Each new row is followed by its nearest point in the smallest flat space through zero that holds the last named rows.

J154:
-6.9; 0.3; -7.0; 20.9; -8.7; 2.0; -1.7; -17.7; 53.5; -28.4; 5.4; 37.5; -28.6; 9.2
15.1; -11.2; 0.2; 28.3; -35.7; 23.2; -33.4; -0.1; -52.3; -5.1; -20.7; 37.1; -3.9; -10.1
5.2; -4.5; -24.1; 4.5; 13.8; 10.5; 3.2; 22.6; -5.0; -5.1; 2.6; -0.9; 36.8; 39.1
-42.0; -28.0; 7.4; 34.4; 15.7; 41.9; 24.1; -38.3; 3.6; -18.3; -8.4; 3.6; 11.2; 4.6
-23.2; -10.8; -19.7; -5.4; -14.9; 26.7; -3.0; 2.7; -27.5; -38.0; 1.5; -17.9; -10.4; -16.6
New rows:
-8.4; -10.3; -54.7; 28.1; 7.4; 2.6; -8.5; -21.0; -3.3; -0.1; -36.2; 7.0; 35.7; 10.9  -3.9; -12.9; -11.9; 21.8; 5.2; 22.6; 1.0; 1.6; -8.9; -8.8; -5.6; 13.7; 24.4; 25.6
-2.3; 13.2; -11.3; 0.1; 5.1; 9.8; 4.6; 26.9; -16.9; -44.5; -5.0; -8.9; 14.2; 11.5  -5.3; -3.9; -27.2; -5.7; -2.5; 14.1; -2.4; 19.2; -12.7; -24.5; 5.1; -10.3; 10.8; 13.0
-18.5; -63.4; -11.1; -2.1; -15.7; -29.2; -32.7; 21.5; -6.0; 20.8; -5.5; -15.6; -35.7; 6.0  4.5; 3.5; -2.0; -7.5; -11.8; -3.0; -9.2; 5.7; -11.3; -3.6; 0.0; -2.2; -10.5; -12.0

J371:
-8.8; -36.7; 25.6; 39.3; 22.7; -1.7; -10.4; -6.6; 21.5; -9.9; 10.0; 5.1; 2.3; -48.3
30.0; -22.3; 29.2; -25.8; 6.3; -2.8; 4.3; -17.3; -11.4; 12.0; -28.2; -7.3; -8.6; -12.6
29.5; 34.1; 0.8; 2.4; -16.5; -11.9; -1.6; 6.9; 20.6; -1.1; 12.8; -15.9; -15.4; -14.1
-2.9; 36.6; 21.9; 4.6; 21.3; -10.8; -14.6; -7.2; -13.4; -0.9; 10.6; 21.0; -47.6; -12.1
18.3; 17.7; 38.3; 5.2; 10.8; -32.9; -6.1; 2.2; 0.3; -7.4; 0.0; -0.1; -10.3; 2.1
New rows:
2.8; 40.4; 10.7; 0.7; -4.4; -0.3; 4.2; -2.8; 15.5; 9.8; 9.7; 7.4; -37.2; -2.6  9.6; 38.8; 1.4; -0.6; -1.0; -5.0; -6.9; 0.1; 0.9; 1.2; 12.3; 3.6; -32.8; -9.2
-28.4; 11.2; 2.5; 4.2; 12.9; 0.2; -1.2; -24.5; 5.6; 18.3; -6.5; -34.7; -3.1; -28.2  0.3; -5.4; -0.3; 4.6; 3.5; 8.7; -2.8; -5.9; 4.3; 2.5; 2.6; 1.7; -10.5; -20.8
-33.7; 21.7; 20.1; -2.8; 7.3; -6.9; 8.2; 4.3; -16.0; 1.3; 20.7; 18.0; 25.4; 11.2  -23.3; 8.9; 4.1; 9.7; 11.4; -11.4; -4.2; 7.1; -11.3; -8.9; 6.1; 14.7; 5.6; 24.9
-3.3; 14.3; 18.4; -0.7; 8.1; -9.9; -13.5; 1.9; 5.2; 14.8; 4.3; -31.4; -17.5; -9.9  13.6; 12.7; 13.0; 1.9; 1.7; -9.2; -3.7; -1.3; 4.7; -0.6; 3.1; -2.2; -14.1; -11.3
10.2; -2.9; 6.1; 37.3; -2.1; -25.9; -28.1; -22.0; 3.0; 17.9; -25.2; -23.3; -0.5; -3.1  12.8; -6.0; 19.8; 7.3; 3.8; -13.0; -1.7; -0.2; 8.8; -3.7; -1.2; -5.7; 2.5; -10.7

J150, 5 rows:
-45.3; 28.8; -4.3; -21.2; 21.7; 1.0; 18.5; 11.1; -33.3; 21.2; 29.9; -24.7; -11.6; -4.6
-5.0; 44.1; 27.1; 9.9; -13.1; 20.5; 19.9; 30.3; -17.8; 19.8; -3.9; -15.9; -43.6; 11.0
13.4; -5.4; -27.0; -13.4; -11.8; 11.8; -12.3; 5.9; -18.8; 7.7; 8.3; -3.3; 41.3; 5.0
-4.8; -8.4; 12.0; 26.1; 18.7; -34.6; 3.4; -26.2; 29.6; 8.6; 0.7; -45.8; -5.6; 8.7
31.1; 11.2; -12.0; -30.4; 8.7; 19.4; 10.8; 37.6; -35.2; 14.1; 10.9; -40.3; -19.9; 46.0
New rows:
4.5; 24.0; 7.5; 0.1; -6.0; 12.0; 10.6; -0.1; -11.0; 19.0; 2.3; -52.6; -32.0; 15.1  3.2; 24.0; 12.0; 7.3; 2.0; 2.1; 13.6; 15.3; -10.0; 21.9; 4.1; -43.5; -23.1; 22.5
-5.5; 6.9; 16.0; 29.3; -13.2; -1.6; 21.3; -9.6; 11.2; 3.3; -29.7; 10.0; 52.6; 9.4  2.7; 4.0; 4.0; 28.4; -24.8; -0.9; -10.4; -11.5; 13.3; 8.5; -9.8; 1.3; 26.6; -11.7
2.4; 7.5; -1.5; 14.6; 17.4; -0.1; 4.0; 0.3; -7.0; 0.2; 2.9; -11.3; -14.2; -4.2  -4.6; 4.9; 5.6; 1.6; 6.3; -3.8; 5.6; 0.8; 0.4; 3.5; 2.1; -10.9; -11.5; 3.7
-0.5; -3.4; -52.6; 4.8; -11.9; -48.7; 6.1; 22.0; 2.2; -39.6; 2.1; 33.8; -31.5; 18.7  8.5; -18.3; -2.2; -17.3; 13.7; -1.0; 0.0; 0.8; 4.4; -21.3; -3.6; 22.0; -15.9; 2.4
-9.7; 20.0; -1.1; -14.4; -7.4; -14.3; 5.2; 9.0; -8.4; 29.5; -1.2; 8.7; 1.0; 9.4  -9.6; 14.1; -0.3; -2.6; -3.1; 6.8; 4.2; 7.8; -12.8; 9.6; 6.1; -5.3; 0.0; -1.4

J182 (5 x 14):
25.2; 18.9; -44.4; -21.9; 12.5; -7.1; -5.4; -9.2; -22.8; -43.8; 16.9; 34.7; -34.3; -9.4
11.1; -19.0; -0.3; 6.4; -29.8; -5.4; -38.8; 40.3; 26.9; 2.9; -15.7; -25.1; -35.5; 15.4
43.6; -16.6; -9.3; 25.7; 2.5; -17.9; 1.0; -20.8; 30.1; -20.2; -5.2; 26.0; 16.4; 5.3
35.0; 48.2; 4.2; 57.5; -20.8; 18.7; 18.8; 22.0; -14.1; -10.7; -9.8; -27.2; -11.5; 17.3
50.3; 7.3; 22.4; 6.9; -2.7; -9.8; -2.2; 18.0; 17.6; 24.9; 28.6; 2.3; -11.3; -7.9
New rows:
18.2; 14.6; -4.7; 35.3; 3.8; 28.1; -18.3; 35.7; 32.8; -24.3; -7.7; 24.9; 23.2; -9.9  27.8; 1.6; -3.6; 28.3; -8.8; -3.4; 0.2; 1.1; 13.6; -12.3; -9.3; 0.4; 0.8; 9.9
-10.6; -18.9; -8.4; 7.8; -6.7; 21.1; 31.5; -36.5; 16.9; -4.7; 17.4; -28.2; 0.5; -24.2  -9.7; -1.7; 4.6; 4.0; 5.5; 2.1; 10.8; -12.5; -1.5; 2.4; -3.6; 1.9; 18.2; -0.5
-35.6; 6.5; -24.2; -5.4; 32.9; 34.4; -21.1; 1.4; -5.0; -24.6; -22.1; -4.5; -3.9; 18.3  -36.5; -0.3; -23.5; -7.7; -2.5; 9.1; -4.7; -4.5; -18.0; -24.3; -21.9; -5.4; -6.0; 7.6

J894, 5 rows:
0.8; -20.8; -22.7; -17.6; 11.4; -41.3; -11.7; 23.9; -46.4; 31.4; -6.9; -12.0; 10.1; -2.6
6.6; -5.4; -1.2; 16.2; 7.2; -29.0; -14.7; 36.1; -20.1; 19.2; 1.0; 5.1; -0.6; -10.0
24.8; -8.2; -10.6; -28.9; -13.4; -46.4; -10.8; 24.4; -35.2; 7.3; 30.5; 47.9; 6.0; -10.4
13.4; 23.2; -7.6; 65.7; 18.5; 1.7; -11.0; 9.9; -4.2; 7.0; -15.4; 57.4; 33.5; -10.5
6.2; -18.4; -18.4; 40.5; 27.6; -14.7; 26.8; 0.8; -39.9; 38.9; -2.9; -4.2; 5.2; -6.3
New rows:
10.8; 3.0; 6.7; 52.6; -4.7; 10.3; -12.6; -21.3; 40.3; 0.8; 15.8; 8.3; 16.0; 1.9  3.1; 16.5; 11.5; 40.9; 4.0; 22.0; 5.2; -5.0; 22.2; -9.2; -2.4; 18.5; 1.5; -3.6
29.1; -14.3; 14.1; -9.9; 45.8; -1.6; -46.7; 33.9; -26.8; -25.2; 0.2; -0.3; -3.0; -22.5  1.7; 1.6; 2.1; -1.1; -1.0; -23.6; -27.9; 34.8; -7.2; 6.0; -3.9; 3.8; 2.1; -6.1
49.2; 8.7; 3.0; -52.6; 42.2; -11.4; -8.6; 5.5; 4.6; -29.4; -35.0; -9.9; -2.0; -3.2  -6.2; 1.5; -6.1; -32.8; -7.0; -6.0; -19.5; 1.6; -0.5; -7.2; -9.0; -4.8; 9.4; 5.5
-4.6; 4.7; -25.6; 0.3; 4.8; -3.5; -19.9; -22.4; 6.4; -2.7; -12.1; -4.2; -0.9; -15.5  -5.5; 3.6; -7.7; -4.2; 3.7; 4.5; -6.7; -7.0; -0.5; -1.1; -13.9; -1.6; 12.8; 4.2
-49.5; 16.7; 39.6; -5.1; 24.4; -12.9; -22.2; 30.5; -20.3; 18.9; 6.6; -9.0; 43.2; -6.6  -7.3; 2.7; -3.7; 4.0; 7.6; -15.3; -30.0; 28.0; -6.4; 9.3; -21.3; -10.2; 10.4; -1.7
16.7; -8.0; 32.3; -10.3; -27.1; -6.2; -1.2; -19.4; 2.7; -9.0; 12.1; -24.1; -4.2; 5.9  -0.8; -4.7; 10.3; -19.0; -11.6; 3.4; 7.1; -3.5; 10.1; -9.0; 14.2; -12.3; -18.1; 1.7

J26:
18.0; -0.2; -30.0; -59.1; 7.3; 16.9; 9.8; 10.8; -0.3; 2.4; 56.0; 30.9; 60.0; -12.6
-33.0; 18.3; -0.9; -31.6; 11.6; 9.7; 32.7; -3.3; -1.3; -5.1; -5.5; 36.8; -8.4; -32.0
10.0; -21.3; 3.8; -20.6; -47.0; -20.1; -26.0; -61.0; 18.3; -10.9; 25.9; 19.6; -18.0; -17.0
5.5; 41.2; -7.1; -32.4; -14.0; 8.3; -30.0; -9.8; -14.3; -30.0; -3.2; 38.7; 31.6; -0.1
-16.9; -41.2; 4.1; 30.2; 5.6; 37.1; 43.4; 14.5; -1.5; -47.2; 25.9; -9.5; 11.4; -8.2
New rows:
24.9; 35.6; -22.9; 18.4; -24.6; -13.3; 31.7; 6.3; -35.7; -24.2; -34.4; -18.8; -4.6; 32.8  0.3; 20.2; 6.4; 22.2; 3.6; 5.0; -15.2; 13.6; -13.0; -14.3; -27.1; -8.5; 3.4; 17.9
-5.2; -30.2; 15.2; 14.1; -32.6; 12.4; -33.5; -33.3; 4.4; 13.9; -15.6; -27.2; -6.2; 4.5  11.0; -18.2; 10.0; 21.9; -23.6; -14.7; -22.4; -24.0; 8.0; -3.6; -1.5; -16.4; -20.0; 8.8
-5.7; 13.2; -17.4; -17.1; 27.9; 18.0; -36.0; 18.5; 11.2; 22.0; -31.2; 9.9; 6.3; -21.9  -1.1; 29.9; -5.5; -17.5; 14.5; -4.7; -4.4; 13.3; -6.7; 19.1; -16.4; 9.3; 6.0; 2.0

J629, 5 rows:
25.1; -28.6; -24.5; -4.8; 36.2; -6.5; 17.1; 34.1; -2.4; 41.1; 34.6; -22.2; 8.0; -6.1
25.8; 34.1; 26.3; 25.8; 8.8; -5.3; -15.3; 6.6; 8.5; 23.5; -41.5; -37.1; 4.4; -3.0
-12.7; 3.9; -3.3; 11.7; -14.6; 7.1; -7.3; 6.0; 20.6; 37.4; 28.7; -41.5; -6.0; 33.4
-7.3; -6.5; 16.2; 4.5; 60.9; -3.9; -52.2; 14.8; -18.8; 4.5; -18.7; -11.8; 45.3; -29.0
17.7; -33.1; 10.1; -15.8; -6.4; -7.8; 15.3; -2.9; 8.0; 24.4; 27.1; -21.0; 23.0; -11.1
New rows:
-40.9; 27.6; -19.1; -23.1; 22.5; 16.0; 25.0; -10.7; 14.8; 26.0; 1.6; 5.2; -17.0; 26.3  -17.6; 9.1; -21.4; 7.4; -2.4; 8.5; -0.8; 8.8; 2.9; 3.0; 14.6; 1.1; -21.2; 24.0
-9.2; -20.4; 10.5; 29.9; 9.5; 18.3; 27.6; -23.5; 42.2; 18.3; 15.1; 4.2; -0.5; 8.1  -0.3; -6.8; 0.5; -2.6; -16.0; 0.9; 8.3; -3.7; 9.8; 12.2; 16.7; -12.2; -1.6; 9.9
-11.2; 5.7; 28.8; -36.5; 6.0; 19.9; -30.9; 10.7; 26.6; -22.9; 19.6; -23.6; 6.9; 0.0  -21.1; -7.0; 13.8; -2.3; -2.9; 3.4; -24.1; -10.0; 3.3; 1.8; 8.3; -11.2; 19.0; 3.0

J707, 5 rows:
18.4; 5.0; 31.2; 31.8; 22.5; -26.7; 9.7; 29.5; -4.2; -7.1; -2.8; -22.2; 32.8; -19.4
19.6; -5.9; -21.3; 14.7; 16.4; 20.6; -11.3; 43.6; 16.4; 13.5; 0.8; 65.0; 20.9; -27.7
3.8; -25.7; 14.1; 10.1; 31.6; -0.5; -27.1; 37.6; 6.2; 24.1; -41.6; 12.9; 39.2; 10.4
-14.5; 27.3; 0.9; 31.5; 3.8; -7.2; -7.8; 29.2; -20.5; -8.1; 1.4; 27.9; 29.9; 5.3
1.9; 0.5; 46.9; -27.7; 23.1; 13.7; -12.1; -6.4; 17.9; -32.5; 6.0; 12.0; 25.2; -19.1
New rows:
13.5; 47.4; -8.2; -3.2; -7.9; 8.0; -16.5; -5.8; -1.9; 13.0; 1.2; 24.8; -22.4; -6.2  -5.4; 12.2; -17.7; 0.7; -10.9; 9.8; 1.0; -1.2; -2.7; -3.9; 13.6; 24.0; -8.0; -2.6
-2.0; -60.9; 10.0; 30.0; -1.4; 23.4; -19.6; 10.3; -22.1; 25.6; 21.8; 2.9; -25.3; 3.3  7.5; -17.3; -16.7; 1.6; 0.9; 2.4; -2.6; 7.2; 5.5; 22.0; -12.9; 1.1; -6.6; 3.7
-36.6; -3.2; 5.0; -44.4; 22.9; 4.4; -8.2; -47.9; 1.0; 12.5; -16.7; -16.7; 1.7; -15.5  -12.1; -13.6; 18.4; -36.8; 1.2; 11.2; -11.9; -29.8; 9.0; -6.9; -9.9; -13.8; -7.9; 15.1

J641:
36.7; 17.2; 13.8; 6.4; -1.8; 23.8; -8.2; -20.6; 38.0; -0.4; 24.0; -9.6; -15.1; -23.1
-15.5; -23.1; 14.5; -6.2; -44.4; 17.4; 24.2; -11.8; 11.9; -11.1; 5.5; 20.5; -10.5; 19.7
-13.6; -19.9; -29.1; 25.0; -12.5; 7.1; 53.1; 3.3; -6.2; 11.6; -11.7; -28.0; 39.8; -35.9
-2.4; 54.3; 31.7; -2.3; -12.9; -12.5; -17.5; -11.6; -3.5; -13.2; 6.0; -34.1; 15.4; -12.1
-57.8; 43.5; -0.7; -8.1; -21.3; -3.0; -8.7; 9.6; 20.2; 13.2; -34.0; -30.9; 8.9; -1.1
New rows:
13.2; -2.0; -52.6; 0.1; -0.1; -24.1; 37.6; -4.0; 8.1; 26.8; -49.0; -19.3; -3.8; 7.2  -18.4; -14.0; -34.3; 9.3; 11.8; 3.1; 16.2; 15.5; 4.3; 21.0; -21.9; -8.5; 11.1; -13.3
14.9; 15.0; -15.3; 12.8; 51.6; -4.3; 8.8; -3.5; -20.5; -33.6; -19.2; 39.3; 2.5; -4.0  19.1; -11.0; -9.9; 1.8; 31.7; -14.3; -10.2; 8.7; -23.5; 0.4; 3.3; 8.8; 1.6; 1.8
11.3; -30.5; 4.5; -8.1; -52.6; -19.6; -52.6; 0.5; -29.7; -2.6; 4.5; -44.6; -7.6; 43.0  -9.1; 6.8; 22.3; -11.9; -12.3; -14.7; -9.6; -2.1; -21.0; -16.7; 3.2; 9.4; -0.8; 23.2
-4.4; 18.4; 11.6; 24.8; -6.8; 30.2; -0.3; -7.8; 9.9; -37.2; -4.6; 19.3; -1.5; 6.7  1.5; 4.3; 14.7; -3.2; -17.5; 8.1; 0.9; -9.9; 10.8; -7.0; 8.0; 2.5; -6.9; 3.8

J78:
-11.1; -13.3; -45.3; -10.0; 20.4; -36.4; 14.2; 13.5; 20.5; -7.8; -11.9; 35.1; 7.3; 31.3
16.2; -7.4; 26.5; -20.2; -8.6; -20.1; 7.7; 27.1; 8.0; 9.6; -45.6; 23.1; -2.8; -24.8
12.9; -19.3; 2.7; -26.5; -2.7; 11.8; 20.3; 16.1; -6.8; -3.0; -22.3; 38.7; -0.5; -19.8
22.3; 28.0; 3.1; 10.7; 37.2; -7.4; 5.2; 13.5; -10.2; -43.1; -20.3; 31.7; 19.1; -3.9
-29.9; 16.2; 13.6; 6.3; -32.1; 24.5; -4.5; -2.9; -53.8; -31.5; -31.4; 46.3; 3.3; -18.6
New rows:
-13.5; 22.1; -16.4; 12.7; 16.9; -4.7; 26.5; -21.9; 8.5; 29.7; -4.2; -32.8; 6.4; -15.5  1.0; 3.0; -0.4; 7.1; 3.6; -6.2; -6.4; -5.2; 10.6; 8.3; 12.6; -22.3; -1.5; 7.4
13.7; -22.2; 31.7; -6.3; 12.6; -6.4; -20.1; -10.7; -28.0; 13.4; -14.5; 35.9; 17.7; 34.6  -0.6; 1.0; 1.5; -3.5; -1.0; -3.1; 3.2; 6.6; -5.3; -7.0; -14.5; 17.2; 2.1; -4.2
0.3; 29.2; 17.3; -7.6; 8.2; -27.0; 25.7; 14.4; 14.3; -0.1; -21.5; -2.9; 4.9; 15.7  7.9; 10.4; 7.3; 3.5; 10.8; -29.8; -3.2; 13.6; 13.6; -2.2; -21.1; 2.8; 4.3; 1.7
-3.9; 25.9; 24.5; 1.3; 24.5; 27.6; 10.8; 7.2; -9.6; -29.4; 21.9; -12.8; 1.8; -4.3  16.9; 18.7; 10.7; 13.1; 17.5; 23.8; -2.3; -7.9; -14.9; -21.3; 14.8; -7.0; 7.6; -8.7
-12.2; -24.0; 29.8; 11.9; -4.8; 32.3; -25.2; -15.6; 13.2; -10.9; 34.2; -25.3; 17.9; -22.8  5.2; 2.7; 15.0; 6.8; -7.8; 29.8; -7.0; -16.1; -9.3; 7.2; 26.2; -30.1; -5.1; -10.3
